There are 3 ways to turn a row about zero (a turn may also mirror it). The second row of each pair is the first, turned, with some noise. The first 27 pairs use one turn. New pairs use 2 turns, one after the other, and a turn may come again.
Some pairs, each with its turns in order after it:
[24 14  1 15  6 54 24 20]
[ 37  -2  54  15 -12  -5  -4 -15]
(1)

[-11  26  28 -27 -19 -63   6  30]
[  7  16 -14 -27 -21  44 -52  34]
(2)

[ 14  -6 -15  20  -4   8  63 -21]
[ -5   3  42 -27  -1 -25  38  27]
(2)

[-35  38   1 -15  21 -29  13  25]
[ 21 -14  -9 -26  -9  58  -3  11]
(2)

[ 25 -35 -43 -27 -15 -16 -10  22]
[-31 -14  -1  24  49  -5  20 -31]
(0)

[-11   2  33  18 -27 -19 -15   8]
[ -2   8 -19   0 -41  -3 -24   5]
(2)

[-50 -23 -37 -31   4  13   0   1]
[-45  -3 -10  20 -54   2   1  -1]
(1)

[  2  29  12  51 -33  43  -7  -5]
[ 18  22  51 -45   1 -26  15 -20]
(1)

[-24  19   6 -54  29  46 -20 -62]
[ -6 -28  14 -34  40  -2 -12 -84]
(2)

[ 12  -8   1  -3  -1   8  14 -17]
[ -9  -7 -20 -13   3   3   5   9]
(0)

[ 33 -34  -7 -67  28 -45 -25  66]
[  6 -63  41  23  70 -41   3 -42]
(0)

[ -2  25 -61  12   0   4  52 -23]
[-28  11   1 -32 -15  59  44 -12]
(0)

[ 23  39 -12  11 -26   0 -29  41]
[ 20 -15  18 -46   2  -4 -49   4]
(1)

[  3  72 -16   6  12  -5   4 -22]
[ 20 -42  18 -37  -5  -3  29  37]
(1)

[ 24 -28 -32 -34  23  14 -28 -27]
[ 19 -18 -48  27 -33 -29  -1 -12]
(1)

[-32 -32  16  21  22 -30   3  14]
[ -6 -19   4   6 -37 -23 -25 -36]
(0)

[ -7  -1  18  52 -26  -5 -39 -30]
[-26  -9 -43   4 -42 -40   1 -11]
(2)

[ 21  14  18  12   3   9   3 -19]
[-16  21  -2 -17  -5 -11  12 -16]
(2)

[ 21   3  -9   7 -18  42 -29   3]
[ 29  11  11 -18 -21 -34 -17 -21]
(1)

[ 27  35 -14 -18 -21  11 -70  12]
[ 38  -2 -23 -54 -27 -26 -43  14]
(1)

[ -4  42  46 -50  52  19   1  15]
[ 53  15   3  17 -30  50  10  53]
(1)

[ 36 -49  22  10  -3 -26 -35 -22]
[  1  30 -39  10  13 -57 -27   8]
(2)

[ 39  -4  -7   8  29 -18  12 -12]
[  3 -29 -13 -13  -5 -11  40  -2]
(0)

[-50 -17  45  36 -12  -4  -3 -20]
[  7  21 -27  -1 -48 -15 -53  -7]
(0)

[ -4  35 -18 -29  -4   5 -17  21]
[13 17 40  3 29 12  7  3]
(0)

[  6   5  10 -25  53  -3  -6 -10]
[  4 -25  25 -37   0 -31   8  11]
(0)

[-13  15  -3   9 -18  -2  -2  11]
[-10 -11   0   6 -23  13  -1   5]
(2)

New pairs, each followed by its turns in order:
[ 28  -5  39 -23   0  -6 -53  14]
[ 37 -44 -11 -24 -21 -20 -28   5]
(1) (1)

[  1  28 -34  36  34   1   9  -7]
[-29 -32 -38 -14  13   0 -26   4]
(1) (0)

[-42  -2 -16 -18  23   0  18  13]
[-25  33  34  -8 -12 -10  -1 -15]
(1) (1)

[-14   4 -14 -45  71  16 -13   3]
[ -9   4  45   0   7 -60 -31 -39]
(1) (1)

[-15 -17   0  55   8   5  -2   6]
[  4  11  -3  19 -12 -16  47  24]
(1) (1)

[  4   2 -23  -2 -15  -2  14   5]
[ 24   5   3   9 -15   5   0   0]
(2) (2)

[-36  20   5  -8 -51 -54  46 -44]
[-24  52 -39  18 -26   6 -68  28]
(2) (1)

[  2   2   4 -17  53  48  -1   8]
[-12  26  12 -44  14 -24  36 -22]
(2) (2)

[ -8 -32  10   9   1  31  -6 -15]
[-29  -6   0 -35 -13  -2  10   8]
(1) (2)

[ -6   7 -10  70 -46  23 -35  37]
[ 19  33 -56   4 -14 -13  24  67]
(1) (1)

[-16  -1  23  41 -11 -26  41 -20]
[-12  10  31   5  -1  19 -52  35]
(2) (2)

[10 22 13 -5 19  6 11  0]
[  4   4   4 -24   8  15  -2  21]
(2) (0)

[-10  -6  63  22 -32 -31  -7  -7]
[-18  -2 -17 -44  -1 -39 -42  29]
(2) (1)

[-24 -70 -12   6 -81   3 -22 -30]
[ -9 -70 -50 -63  -8  35 -18  19]
(1) (2)

[-13  29  22  -2 -40   3  40  14]
[-29  13   7  40  18  -6  19 -39]
(0) (2)

[-48 -62 -42 -16  52   2 -20  20]
[-50  13  25 -26 -29 -72  29 -27]
(1) (1)

[-13 -17 -53 -33  11   9  56   9]
[-12  48   2  36 -52   3  36   0]
(0) (1)

[-17 -33 -10  -6 -10 -41 -10   5]
[  6 -13 -22  -7   1  10 -40 -28]
(2) (1)

[ 15   8  18  24  26  18 -14 -33]
[ -5   4  13  10  -5  27 -22  43]
(0) (2)

[ 39 -40   0  -6  58   6 -13 -48]
[ 14 -68 -35  17  17  27  32  27]
(2) (1)

[-11   4 -18  15  11   7 -26   5]
[-11   7  -9  13 -10 -31  -1  15]
(1) (1)

[-11 -14  37   6  22 -34 -39  20]
[ -1  -2 -42 -19  54  -8  -2  -2]
(0) (1)

[-20  -1   4 -35  35  15 -28  38]
[ 15  45 -30  -6  26  42   2  -3]
(0) (1)

[-23  13  19  21  -4  13   6 -10]
[-15  -6  23  -8  -4 -20 -22   7]
(2) (2)

[ -3  13 -39 -20 -14  13 -23  21]
[ 20  15  -7 -24 -24  14  24 -27]
(0) (2)

[-42 -52   5 -11 -31  -2 -50  19]
[  1  83  30 -18  11  12   5 -10]
(1) (0)

[-46  10 -38 -20  19 -41 -33 -23]
[  4  11 -21  -8  13   2  42  73]
(0) (1)

[ 9 16  8 -7  9 23 12 49]
[ 41  39  -1 -15   4 -11 -10 -10]
(1) (1)

[ 26 -41 -11  49  44  -6  23   8]
[ -4  37  19 -23   9  32  31  59]
(2) (2)

[-18  -5 -20 -20  91  24  25   2]
[ -9  26  59  19  21 -54   7 -52]
(1) (1)

[-56  -5  33  21  31  -9 -14  29]
[-15  26  17 -21   7  41 -18  55]
(1) (0)

[ 14  24 -21 -26  -2  12 -29 -10]
[ 16 -11  14  10   4  42   7  23]
(0) (1)

[-45  29  28 -12 -35  29   8  28]
[ 57  18  24  14  15  15 -40  21]
(1) (0)

[-24   0  21 -51  15   6  -4  17]
[ 23  22 -35   7  15   0 -27 -31]
(0) (2)

[ -5  18 -26  33 -39 -12  25  19]
[ -2  -9   3  41  -2  33 -43  -9]
(2) (0)

[ 21  -7 -45   3  12   0  -5  18]
[  0 -11 -14  14   9 -47 -15   1]
(1) (2)

[  9 -18  20  15 -43 -40 -28   7]
[ -3  20 -14  -7 -24 -12  62 -12]
(0) (0)

[  1 -32  29 -57  12  -2 -26 -18]
[ -6 -54  30 -42  -3 -15 -19 -14]
(1) (1)

[ 15 -28  17  19 -24  -8  11  44]
[ -3  -4  -2 -12   9 -18  13 -59]
(0) (1)

[  3  34 -16 -26   8  33  37  50]
[ 23  -4 -29  54   0 -23 -35  31]
(1) (0)

[-19  -7 -12 -12  51 -44  -9  16]
[ 37 -40  -2  30 -23  -8 -25 -24]
(2) (1)

[ 20 -16 -47  66  42   2  10  -6]
[-46 -16 -65 -49 -12 -19  -9   6]
(1) (0)

